The rows are grouped in 4 ways, from coarse to fine. Each group lies inside one group of the grouping before and may be the whole of it. The rows also spread widely along 18 directions, which tell nothing about the answers.
In the rows, 128 means zero.
Some rows, each with its group in each grouping after it:
[120 119 136 129 123 118 123 141 110 137 122 121  92  93  84 143 125  83
 133 164  87 108 157 132 136 138 139 123 121  94 159 162 172 159 108 137
 159 157 101  84 140 138 146 122]	pozet Z_448 vevus Z_574
[ 92 118 103 132 176 117 101 115  98 138 145 118 124 115 134 169 165  89
 151 137  85 150 138  96 127 129 150 129 130 156 150 109  92 117  98 120
 165 220 134 126 167 114 134 202]	Gugek Z_619 rul Z_993
[135 140 122 115 118 113 127 129 128 140 124 125 146 120 118 135 123 143
 145 148  93 135 144  96 106 119 157 128 106 141 119  95 101 121 116 129
 131 154 129 133 131 135 130 116]	Gugek Z_304 ruma Z_918
[111 108  94 107  92 109 121 159 124 137 108 129 139 146 121 129 149 133
 140 135 137 108 125 110 112 137 160 143  85 133 108 137 150  91 129 108
 123 156 105 164 134 150 133 140]	pozet Z_775 fetu Z_756
[104 142 114 157 126 166 131 167 135 109 119 131 125 140 112 119 182 128
 102  93  88 103 157 114 122 123 112 160 154 112 127 116 136 163  83 144
 124 119 134 162 123 147  92 108]	Gugek Z_408 tomi Z_952
[136 111 114 143 104 110 167 190 151 143 100 143  80 151 132 120 150 108
 134 122 167 103 155 185  92 102 157 188 158 147 151 145 186  94 110 135
 155 143 123 101 157 118  88 113]	Gugek Z_343 veral Z_302
[ 83 149 123 121 171 131  88 118 106 104 135 121 142 162 164 170 133 151
 118 109 120 145 115  94 135 150 106  88 112 154 133 107  71 112 154 104
  99 164 175 150 125 110 138 157]	Gugek Z_343 Tup Z_600
[133 132 112 135 131  77 141 139 141 140 121 108 121 115 139 121 112 136
 126 145  93 138 159 124 105 134 160 150 126 114 130 117 117 158 115 157
 145 154 143 107 108 147 123  79]	Gugek Z_408 tomi Z_455
[141  97 102 112 110 137 110  79  85 112 126 123 149 159 117 120 131 105
 134 124 107 138 145 103 142  83 131 151 105  99 116  82 106 152  88 118
 140 143 111 125 155 161 141 110]	Gugek Z_619 vev Z_96
[125 119 109 141 180 130 130 103 105 137 145 137  86 119  94 150 109 144
 140 139 111 136 160 128  98 144 138 132 119 132 169 138 120 134 110 137
 136 150 147 106 115 151 106 131]	Gugek Z_619 tatik Z_578
[120 142 138 145 153 139 129  61 101  81 169 148  97 135 107 152 131 160
  88 128 164 124 135 153 135 108 116 110  76 122 146 113 104 135 118  98
 101 110 151  89 113 144 159 135]	Gugek Z_619 rul Z_246
[150 111 103 126 124 106 126 138 106 105 118 117 106 151 128 125 137 136
 139 110 105 136 140 160 147 145 128 139 136  97 117 128 146 134 128 113
 134 119 132 111 149 134 163 118]	Gugek Z_343 Zuvo Z_323
[115  98  60 146 159 100 115 148 113 130 125 128 105 164 131 120 174 140
 114 103 126 112 140 145 131 176 147 204 121 127 115 126 133 129 103 132
 144 154 152 153 134 148 106 136]	Gugek Z_343 veral Z_102
[121 120 120 140 122 127 149 125 138 128 117 140 105 156 112 123 117 114
 119 119 129 115 131 134 110 131 111 162 117 109 126 132 147 137 128 125
 146 138 132 133 119 138 113  97]	pozet Z_775 fetu Z_633
[110 164 174 106 109 134 140 132 117  90 132 120 121 143 128 183 120 114
  80 139 157 121 126 138 110  74  70  61 116  98 137 140 140 162 130 138
 108 112 127 100 100 129 122 104]	Gugek Z_343 Tup Z_600
[157 149 121 140  88 168 155 118 133 133 138 134  83 135  87 126 144 174
 122 135 104 134 124 110 103  92 117 148  90 142 121  75 125 108 125  93
 142 108 119 137 118 122 107  94]	pozet Z_448 vevus Z_574
[138 112 123 125 102 129 154 123 118 153 121 136 123 145 100 116 115 116
 134 147 102 111 149  91 110 100 120 158 116 137 114  97 114 136 103 135
 148 130 117 133 134 149 105 102]	Gugek Z_408 tomi Z_455
[ 93 149 104 154 137 124 133 133 127 136 142 146  89 141  96 125 142 128
  86 134 126  93 126  96 107 111 125 174 100 130 130 113 117 154 116 139
 137 145 139 126 121 138  93  97]	Gugek Z_343 Zuvo Z_323
[134 101 131  91 144 133 101  99 107 138  92 149 165 164 103 147  87  74
 168 113 101 139 122 106 138 145 111 123 129 121 115 119 110 124 131 108
 161 142 133 165 144 151 125 130]	Gugek Z_619 rul Z_993
[142 126 134 120  68 118 162 126 178 113 103 126 168 133 158 101 113 149
 148 127 111 140 142 130 115 137 154 152  98 135  88  84 124 107 147 106
 138 132 122 162 109 131 172  84]	pozet Z_775 fetu Z_633
[122 146 135 130 134 164 105 146 138 131  95 136 121 166 122 153 144  93
 121  94  97 135 116 127 141 120  82 134 159 134 122 106 133 130 140 108
 158 137 147 152 138 109  82 114]	Gugek Z_619 rul Z_246
[136 109  86 141 125 144 141 138 131 131 109 134  63 159 132 123 104 120
 154  98 130 150 115 145  78 101 135 149 141 111 168 141 172  99 154 110
 150 143 117 130 123 126  98  68]	pozet Z_448 vevus Z_574
[107 146 141 150 165 123  96  78 155 121 122 132 152 129 158 140 115  87
 102 113  88 145 133 126 158 149 100 134 126 129 119  83  86 167 128 129
 167 165 179 135 102 124 129 101]	pozet Z_775 fetu Z_633
[122 113 107 109 123 106  94 119 113 142 130 137  92 122 136 189 149  77
 102 142 174 128 101 169 123 100 124  90  88 158 138 141 162  89 141 108
 164 151 118 124 107 136 100 153]	pozet Z_448 vevus Z_574
[ 97  91  90 122 141 119 144 128 101 111 147 117 104 135 173 166 132 123
 136 121 138 145 127 130  95 135  95  68 123 161 130 152 124  87 151 121
 120 138 125 159  98 136 146 185]	Gugek Z_619 rul Z_246
[111 114  94 161 152 151 151 111 117 126 150 132  49 139 132 145 132 100
 130 117 110 145 130 146 102 106 120 159 129 118 177 131 149 128 131 118
 164 179 114 110 123 114 115 111]	Gugek Z_408 tomi Z_952
[147 143 118 130 111 158 160 160 158 119 101 124 119 161 114 125 144 186
 151  99 103 146 141 131  87 149 133 174 126 117 115 106 147 102 122 109
 133 134 135 174 114 128  96  97]	pozet Z_775 fetu Z_756
[172 128 151 116  93 125 128 141 126 141  92 146 116 127  57 101 105 125
 173 139  74 115 149 137 159 134 161 149 128  98 129 124 156 137 131  95
 143 109 108  88 183 135 170  90]	Gugek Z_619 tatik Z_578
[130  82  70 131  93  82 147 192 120 162  92 134  97 164 112  83 124 101
 162 113 111 102 127 118 110 119 155 170 157 123 114 155 162 109 135 129
 143 126 108 136 174 147 132 113]	Gugek Z_619 vev Z_96
[149 128 135 134 139 161 123  93 120 131 122 161 101 155  94 138 126 116
 138 109 118 129 129 144 138 108 121 159 116 140 141  93 120 111 118  89
 155 129 137 125 147 126 110 114]	Gugek Z_408 tomi Z_952
[114 115 133 125 133 148 108 166 133 134  98 134 123 104 117 141 123 118
 146 133  83 105 165 137 142 181 121  94 143 150 141 161 158 118 143 124
 132 120 132 141 118 142 127 141]	Gugek Z_619 rul Z_993
[125 148 148 107 115 125 118 149 149 120  98 139 142 130 106 147 120 139
 124 118 115 119 116 133 129 169 120 108 104 122 106 139 142 120 150 107
 126 108 140 166  98 142 131 108]	pozet Z_448 vevus Z_574
[148 148 157 132 137 115 114  93 120 110 128 117 133 165 139 135 133 145
 115 131 116 144 148 143 181 117 130 155 117 126 126  65  88 141 114 101
 131 154 171  69 166 104 155 112]	Gugek Z_408 tomi Z_455
[ 96 130 126 107 118 148 114 131 109 100 126 115 154 158 130 148 151 143
 109 133 125 114 143 102 139 144 115 130  90 121 114 117 118 135 122 116
 107 153 129 151 124 141 134 139]	Gugek Z_619 rul Z_246
[114 146 145 132 109 118 135 145 136  96 122 133 143 161 158 137 153 122
 101 111 161 114 133 145 132  85 119 118 136 134 119 109 119 119 119 123
 102 126 147 109 147 116 145 128]	Gugek Z_304 ruma Z_918

New rows. What belongs after each?
[139 153 145 133 103 131 150 144 134 102 130 105 140 142 138 121 144 192
 102 143 112 118 178 125 132 128 122 136 118 128 108  86 110 145 106 139
  97 115 152 108 120 129 133 101]	Gugek Z_304 ruma Z_918
[101 105  88 149 125  91 132 140 127  93 140 105 116 163 220 124 168 137
  82 119 183 121 162 177 135 114 133 153 130 145 129 111 128 124 116 144
 111 149 161  99 121 126 133 124]	Gugek Z_343 veral Z_302
[104 136 129 114 154  65 134 138 124 122 123 145 131 154 124 162 126 107
 120 113 197 124 107 139  81 105 148 118 124 136 137 153 116 100 110 128
 120 146 159 126 138 142 120 158]	pozet Z_448 vevus Z_574
[138 105  89 141 118 106 115 123 132 117 125 115 109 115 141 121 155 107
 135 116  77 148 125 154 156 159 143 149 121 109 110 112 143 134 133 106
 173 149 120 139 130 130 174 123]	pozet Z_448 vevus Z_574
[101 121 115 131 137 138 104 138  97 123 128 127  76 138 110 160 140  88
 104 133 116 112 128 142 149 130  94 108 119 106 152 166 168 149 145 118
 140 145 116 101 131 130 122 129]	Gugek Z_619 rul Z_246
[147 124  83 140 148 120 111 122 131 135 128 136  80 103 115 150 140 136
 132 110  74 152 116 158 122 173 131 120 114 130 123 129 140 123 151 109
 172 119 131 164  86 143 122 117]	Gugek Z_343 Tup Z_600
[121 109 133 138 103 161 154 134 136 103 127 135 127 122 144 130 142 117
 119 129 118 108 171 147 124 128 103 120 129 141 125 123 147 126 115 138
 132 120 115 139 106 137 135 129]	Gugek Z_304 ruma Z_918
[138 103 140 115 143 151 178 104 108 107 126 136 158 162 111 134 121 123
 170 110 110 138 169 104  93 125 101 154 151 130 117  97  92 123  68 137
 142 134 134 157 151 144 129 162]	Gugek Z_343 Zuvo Z_323
[ 99 107  77 143 141 112  95 111 106 139 150 146 105 125 145 153 173 103
  92 124 140 112 113 128 131 118 120 115  97 182 115 106 106 107 124 117
 152 139 142 158 113 144 109 169]	Gugek Z_343 Tup Z_600
[120 118 101 123 110 104 134 130 120 131 124 121  95 155 135 134 108 102
 120 125 106 136 100 129 128 123 108 128 108  97 118 135 141 143 167 115
 147 139 113 132 111 133 147  82]	Gugek Z_408 tomi Z_952
[157 106 127  57  97  83 134 127  84 132 105 110 164 168 120 161  86 126
 145 149 136 138 123 101 106 109  94  71 103 116  81 125 112 119 130 131
 119 101 119 149 118 164 128 129]	Gugek Z_343 Zuvo Z_323
[117 143 141 113 105 141 106 160 121 136 103 134 127 150 112 139 134 124
 123 139 125 101 140 110 135 111 130 128 115 141 136 118 140 123 131 115
 122 142 128 116 153 123 106 110]	Gugek Z_343 Tup Z_600
[122 142 123 142 107 176 113 106 122 143 129 153  92 152  88 121 132 133
 110 133 115 110 114  92 137  94 115 157  84 147 135  81 121 115 138  86
 138 134 127 129 138 118 100  91]	pozet Z_448 vevus Z_574
[118 122 119 120  98 119 112 140 120 117 112 123 133 136 134 130 143  98
 108 131 120 112 143 137 142 103 139 135 114 100 127 124 152 154 114 132
 133 139 111 118 129 151 131  92]	Gugek Z_408 tomi Z_952
[154 172 138 125 111 103 140 126 143 123 108 109 102 154 110 131  93 126
 139 123  84 170 104 124 112  90 128 147 128  52 130 107 140 166 148 112
 154 158 126  88 137 108 143  36]	pozet Z_775 fetu Z_756
[125 124 138 138 128 130 114 127 137 134 119 145 115  87 108 146 146  94
 137 136  95 119 147 149 141 138 139 109 123 144 142 133 149 118 114 112
 158 143 121 119 137 131 146 154]	pozet Z_775 fetu Z_633
[165 109 134  97 113  95 119 126 126 115  99 119 173 128 132 149 141 130
 131 122 128 136 156 170 136 151 127 105 119 122  89 118 137 124  92 130
 140 101 142 149 111 171 130 144]	pozet Z_775 fetu Z_633
[159  98 118 102 125 132 108 119 108 109 107 122 119 116 141 162 112 109
 153 128 131 150 161 182 111 116 147  87 129 112 162 144 172 115 120 126
 142 131 108 112 111 157 125 110]	Gugek Z_343 Tup Z_600
[131 125 102 100  82 101 118 153 140 123 100 130 168 178 133 112 149 166
  99 121 150 104 120 127 142 155 139 161  78 131  61 104 125 122 143 114
 111 103 144 176 107 164 124  98]	Gugek Z_619 tatik Z_578
[126 113 111 144 127 141 122 139 132 127 116 133 108 128 131 119 141 135
 132 122  96 118 160 144 146 158 129 139 133 149 132 121 140 119 133 114
 137 124 139 129 130 133 131 125]	Gugek Z_619 rul Z_246
[ 97 133 113 153 122 123 131 114 105  90 159 129 106 152 159 134 156 121
  73 114 152 109 123 128 136  73  84  96 120 128 123 113 109 143 124 127
  95 111 142 105 125 127 153 132]	Gugek Z_304 ruma Z_918
[132 113  98 130 127 110 158 174 138  94 115  94 125 143 170 122 144 199
 128 113 131 138 182 164  97 177 145 137 140 124 123 142 147 117 121 146
  97 115 151 143  93 151 126 115]	Gugek Z_619 rul Z_246
[ 86 139 116 137 115 130 128 145  79 108 146 109  96 174 104 131 172 116
  84 143 132  94 138  92 143  78 113 161 114  84 142 124 135 173  92 129
 107 168 115  73 182 123 134 127]	Gugek Z_619 rul Z_246
[131 125 131  99 120 141  87 137  96 129 102 117 149 141 108 160 140 105
 114 129 115 121 141 108 134 109  98  92 124 117 122 121 137 141  95 134
 129 118 133 142 123 159  82 127]	pozet Z_448 vevus Z_574
[158 140 117 125 138  92 127 137 119 157 122 126  68 150  89 149 126 146
 120 148 123 130 128 165 137 148 147 174  97 117 131 126 148 124 137 110
 161 151 144  88 132 124  99  99]	Gugek Z_408 tomi Z_952
[112  76 123 125 121 143 119 128 102 137 128 135  95 130 168 165 134  80
 125 144 146 111 153 168 149 121  91  76 124 190 149 142 152  80 143 112
 143 136 119 115 124 124 126 180]	Gugek Z_408 tomi Z_952
[140 115 106 140 136 128 120  97 142 110 117 125 138 134 174 117 113 124
 159 100 101 166 152 142 118 110 166 145 139 133 149  83 104 116 122 116
 143 157 145 130 126 134 143  85]	Gugek Z_408 tomi Z_952
[121 134 103 121 102 135 115 180 140 104 113 105 109 135 173 151 163 177
 111 121 161 136 153 170 101 111 160 108 114 145 150 139 171  87 144 121
  93 136 129 124 104 133  99 106]	Gugek Z_619 vev Z_96
[142 105  87 130 130 161 106 133 137 150 110 119  99 124 149 145 133 135
 136 126  86 148 152 147 123 162 115 124 124 166 131 113 149 108 154 122
 163 136 134 163  81 139  73 105]	Gugek Z_619 tatik Z_578
[132 127 117 100 113 110  88 143 113 130 102 115 139 155 133 144 121 129
 123 131 114 131 129 123 151 127 128 110 110 123 114 117 129 129 148 113
 122 135 139 123 134 139 123 104]	Gugek Z_619 vev Z_96
[111 152 147 117 117 127 148 150 130 115 130 123 115 137 119 152 131 179
 114 157 154 114 155 127 103 132 142 120  90 146 139 132 131 108 135 120
  96 143 138 109 116 128 123 128]	Gugek Z_619 rul Z_246
[133 110 123 121 119 139  47 145 111 132  96 140 145 111 133 134 145 107
 118 126  95  95 155 149 195 153 122  69 126 160 121 128 146 116 139 111
 113  93 141 128 131 150 134 136]	Gugek Z_304 ruma Z_918
[153 128 113  98  71 141 132 101 130 149 128 153 124 111  97 162 146 107
 128 151 138 134 106 126  89  60 156 127  56 154 112  86 134  90 118  99
 168 136  79 165  99 159  94 112]	Gugek Z_408 tomi Z_952
[ 84 126 117 109 144 152 129 151 106 132 115 139 125 160  92 155 120 114
 143 125 124 111 126  74  84 128 122 133 118 119 147 158 133 123 121 128
 120 168 118 164 135 144  92 140]	Gugek Z_619 rul Z_993
[108 118  93 174 154 143 161 122 154 124 132 160  70 145 112 106 141 122
 127 110 132 110 150 154  97 145 161 242 121 125 159 121 149 127 112 127
 171 180 132 126 131 123 105  93]	Gugek Z_343 Zuvo Z_323
[151 115 155 118  89 137 166 121 156 133 100 145 126 124 118 134  97  76
 136 131 130 125 140 150 101  99 100 123 137 131 120 118 155 126 120 132
 173 107 114 137 103 141 109  90]	pozet Z_448 vevus Z_574
[156 140  96  99 167  54 116  96  97 121 131 126 129 143  82 172 122 120
 152  94  81 185  65 122 113 152 137 113 109  65  89 131  89 142 126  99
 159 136 137 165 127 156 174 146]	Gugek Z_408 tomi Z_455
[106 136 112 125 178  81  83 127 104 126 132 112 119 142 165 169 130 131
 116 133 149 143 141 144 131 125 162 110 118 143 164 127 105 117 123 128
 113 184 172  88 135 128 117 140]	Gugek Z_408 tomi Z_952
[125 112 117  94 108 133 140 137 106 113 119 114 141 155 113 143 124 163
 140 142 130 130 149 113 104 141 142 136  86 112 119 131 135 118 123 121
 108 145 109 148 119 155 131 123]	Gugek Z_619 vev Z_96
[147 115  82 155 170 104 137  97  99 116 161 103  47 111 133 156 132 122
 144 125  65 179 133 165 128 148 122 133 132  92 149 125 133 151 132 118
 180 168 125  87 127 112 170 130]	Gugek Z_343 Zuvo Z_323
[117 111 134 109 124 150  84 144 112 143  93 131 155 141 120 128 112 128
 135 141  96  98 168 103 162 164 112 101 125 155 124 126 128 129 134 127
 110 114 147 140 126 156 108 124]	Gugek Z_619 tatik Z_578
[125 149 138 130 150 145 109 135 147 128 102 139 121 122 108 145 109 128
 136 114  86 135 142 135 125 159 128 119 134 121 144 136 138 144 145 122
 139 132 147 137 105 137 112  90]	Gugek Z_619 tatik Z_578
[ 97 117 111 133 174 135  85 115 108 106 128 154 115 128 129 164 141 109
 119 102 135 116 128 153 140 157 117  92 119 146 148 151 130 110 134 111
 121 126 148 146 116 146 134 162]	Gugek Z_343 Zuvo Z_323
[ 85 130 126 144 138 100 136 138 125 139 133 130  76 155 131 146 125  81
 105 143 142 112 109 129 131 121 111 151 119 123 149 144 143 133 149 118
 155 187 134  88 147  95 135 127]	pozet Z_448 vevus Z_574
[102 172 134 158 134 103 132 126 163 122 129 146  87 147 137 147 136  77
  80 107 143 134  96 155 121  72 118 154 139 114 140 116 130 155 144 121
 165 163 150  91 132  98 114  80]	Gugek Z_619 vev Z_96
[128 163 141 128 129 119 107 124 131 131 124 120 109 125 129 166 123 100
 103 132  99 146 115 129 131  86 106  96 128 115 139 111 123 153 137 126
 149 144 139 101 114 117 108  87]	Gugek Z_408 tomi Z_455
[126 130 120 144 158 145 129 148 123 130 122 123  80 137 120 166 146 102
 131 110 101 146 145 153 112 119 105 131 167 124 160 139 153 132 114 131
 163 158 136 113 135 116  87 133]	Gugek Z_619 vev Z_96
[ 97  74  82 134 122 149 108 138 116 125 115 150 101 134 151 129 136  81
 154 107 109 114 121 142 142 156 127 121 121 149 141 155 160  86 166  93
 146 148 100 166 137 128 161 152]	Gugek Z_343 veral Z_302
[110 146 118 129 116 148 121 154 131 121 113 138 127 139 112 132 142 133
 130 113 113 119 131  99 101 102 141 125 127 133 137 123 131 118 126 117
 112 132 127 149 132 140 108 110]	Gugek Z_619 rul Z_246
[131 129 154  90 120 144 139 135  92 104 109 114 139 176 104 165 110 114
 124 123 125 128 141 121 118 110  80 103 128  74 130 144 142 158 108 135
 115 122 119 127 124 151 112 109]	Gugek Z_408 tomi Z_952
[125 130 100  87  96 103 105 161  96 127 108 115 120 174 107 152 142 129
 139 126 128 134  88 111 128 121 142 123  90  97 109 143 151 106 159  85
 119 152 101 140 159 130 148 129]	Gugek Z_619 rul Z_246
[150  71  91 110 126 122 141 109 101  95 127 126 103 133 157 157 122 113
 161 107 149 158 144 190  97 127 137  98 126 117 149 152 166  91 127 113
 146 129 101 138 110 155 156 144]	Gugek Z_343 Tup Z_600
[123 125 116 143  89 133 126 111 144 127 131 148 122  93 115 114 139 130
 114 140 117 108 141 127 121 108 148 116  83 148 122 108 135 118 123 111
 131 108 114 140 104 155 144 109]	pozet Z_775 fetu Z_633
[148 127 117 131  91 140 142 148 140 143  95 142 103 159  92 103 106 135
 134 116 103 114 127 119 115 121 104 149 125 107 111 122 158 131 143 115
 138  96 123 145 120 145 102  64]	pozet Z_775 fetu Z_756
[124 114 127 141 129 120 103 113 125 129 117 136 125 126 142 117 123 101
 131 128 118 120 149 133 151 116 137 123 132 152 142 102 118 119 120 115
 139 135 150 105 148 128 141 123]	pozet Z_448 vevus Z_574
[133  84  88 136 158 133  82 117  72 129 127 160  89 153 107 141 146 108
 123 102 150 100 131 158 151 122 114 102 131 151 146 146 141  93 116 104
 115  98 141 119 155 156 115 169]	Gugek Z_304 ruma Z_918
[108 108 128 157 135 178 169 120 122 128 145 143 119 129 109 120 143 131
 118 138  98  90 189  97 107 137  93 160 131 164 128 102 109 137  78 154
 137 131 132 151 114 144  94 148]	Gugek Z_304 ruma Z_918
[115 132 121 138 152 141 121 111 118 110 130 143 116 142 107 145 145 118
 131 109 122 133 136 131 122 114 144 152 121 121 148 118 120 127 106 109
 137 160 136 125 149 133 127 137]	Gugek Z_619 vev Z_96
[110 118 104 120 136 141 115 153 108  96 108 132  75 204 124 154 129 119
 115  85 126 125  83 170 164 188  74 142 115  69 122 179 183 129 196  80
 129 132 123 145 128 109 155 107]	Gugek Z_343 veral Z_302
[114  94 124 122 146  76 153 141 115 164 114 141 119 164  93 129 122  75
 138 144 119  98 140 121 139 166 120 194 135 134 103 138 119 138 106 138
 181 172 140 120 172 130 125 166]	Gugek Z_619 vev Z_96
[111 160 135 125 152 109 129 112 120 100 127 136 119 168 111 155 109 111
 111  98 135 144  93 120 110  95  97 110 134  81 129 133 110 158 137 117
 122 125 152 121 126 135 135 101]	Gugek Z_619 rul Z_993
[104  88  95 134 139 123 145 150  83 119 137 131  70 175 117 142 142 120
 125 112 143 106 121 143 132 150  82 116 135 124 131 177 156 112 145 113
 116 116 124 124 147 136 146 176]	Gugek Z_619 tatik Z_578
[105 130 145 141 139 132 105  82 119 103 139 135 133 118 167 142 109  93
 117 124 106 136 137 122 154 100 100  70 132 150 142  95  87 140 140 115
 128 130 151 106 127 116 171 127]	Gugek Z_343 Tup Z_600
[123 167 137 158 105 139 134  99 136 147 150 120 109  86 106 114 117 136
 129 165  39 140 141  55 119  75 129 114 107 140 136  61  81 157 122 120
 142 151 126  97 138 110 150  90]	pozet Z_775 fetu Z_633
[ 98 128 118 155 152 167 135 101 147 126 139 175  77 120 109 150 130 102
 101 124 142 105 131 152 106 136 114 156  95 156 152 130 145 119 138 117
 164 144 130 147  88 133  92 112]	Gugek Z_343 Zuvo Z_323
[121 124 109 158 157 126 120  78 105 120 145 154  91 165 116 113 106 106
 139 109 105 134 107 112 148 107 125 158 119 117 143  97  92 129 144  89
 138 159 142  97 174 105 176 113]	Gugek Z_304 ruma Z_918
[126 157 151  98 159 118 127  98 106 101 126 122 121 159 102 184  89 127
 113 126 125 154 109 127 109 133  90 100 104  72 135 136 117 166 141 124
 134 141 144 123  97 137 124  96]	Gugek Z_343 Tup Z_600
[144 104 122  86 104 146 154 119 101 113 129 122 147 149 135 161 131 172
 147 142 170 137 158 120  74  96 129  96  97 166 123 106 117  71 103 119
 106 119 120 155 111 159 103 161]	Gugek Z_619 rul Z_993
[129 142 126 145 155 129 143 110 131 146 142 133  73 135 110 169 130 116
  95 133 107 141 124 144 117 133  73 134 124 147 123 113 117 144 133 132
 178 137 155 123  94 119  78 124]	Gugek Z_619 vev Z_96
[117 157 137 170 145 174 142 113 117 142 145 155  49 141  60 124 123 125
 113 135  91 103 137 106 127  90 114 176 122 119 178 110 128 154 113 112
 142 146 131  77 157 111 101  87]	Gugek Z_408 tomi Z_952
[159 140 120 136 108 146  86 100 151 126 116 121 139  97 145 130 154 138
 122 137  79 154 163 151 158 113 168 141 104 153 125  55 117 131 118 108
 162 148 139 117 116 129 120  86]	Gugek Z_619 vev Z_96
[116  95  81 103 107 151  53 148  94 136  91 150 138 147 114 138 143  94
 138  93  97 113  97 105 157 130 112  76 117 140 106 143 145  97 161  88
 119  95 111 193 135 164 122 139]	Gugek Z_619 vev Z_96
[136 133 114 118 167 110  73  87 103 119 133 132 118  99 110 181 130 127
 118 128 120 148 126 156 131 140 132  67  91 116 141 139 130 129 118 115
 133 127 146 124  91 168 123 140]	pozet Z_775 fetu Z_756
[131 139  90 142 110 115 114 167 136 124 106 112 113 130 142 106 137 139
 141 100  72 144 129 108 118 102 143 114 161 117 127 114 130 135 142 123
 123 115 136 135 137 133 133  85]	Gugek Z_619 rul Z_993
[143 141 110 128  99 136 130 138 137 115 112 116 137 135 126 105 127 170
 134 128 107 136 162 108  99  90 168 147 121 113 134  91 125 140 109 133
 113 125 131 125 123 153 111  61]	Gugek Z_619 rul Z_993
[128 115 103 137 169  83 130 129 126 132 115 144 117 153 122 123 114 122
 155 100 114 135 125 136 118 163 150 163 146 129 127 126 108 117 127 117
 150 148 161 137 152 131 145 133]	Gugek Z_343 Tup Z_600
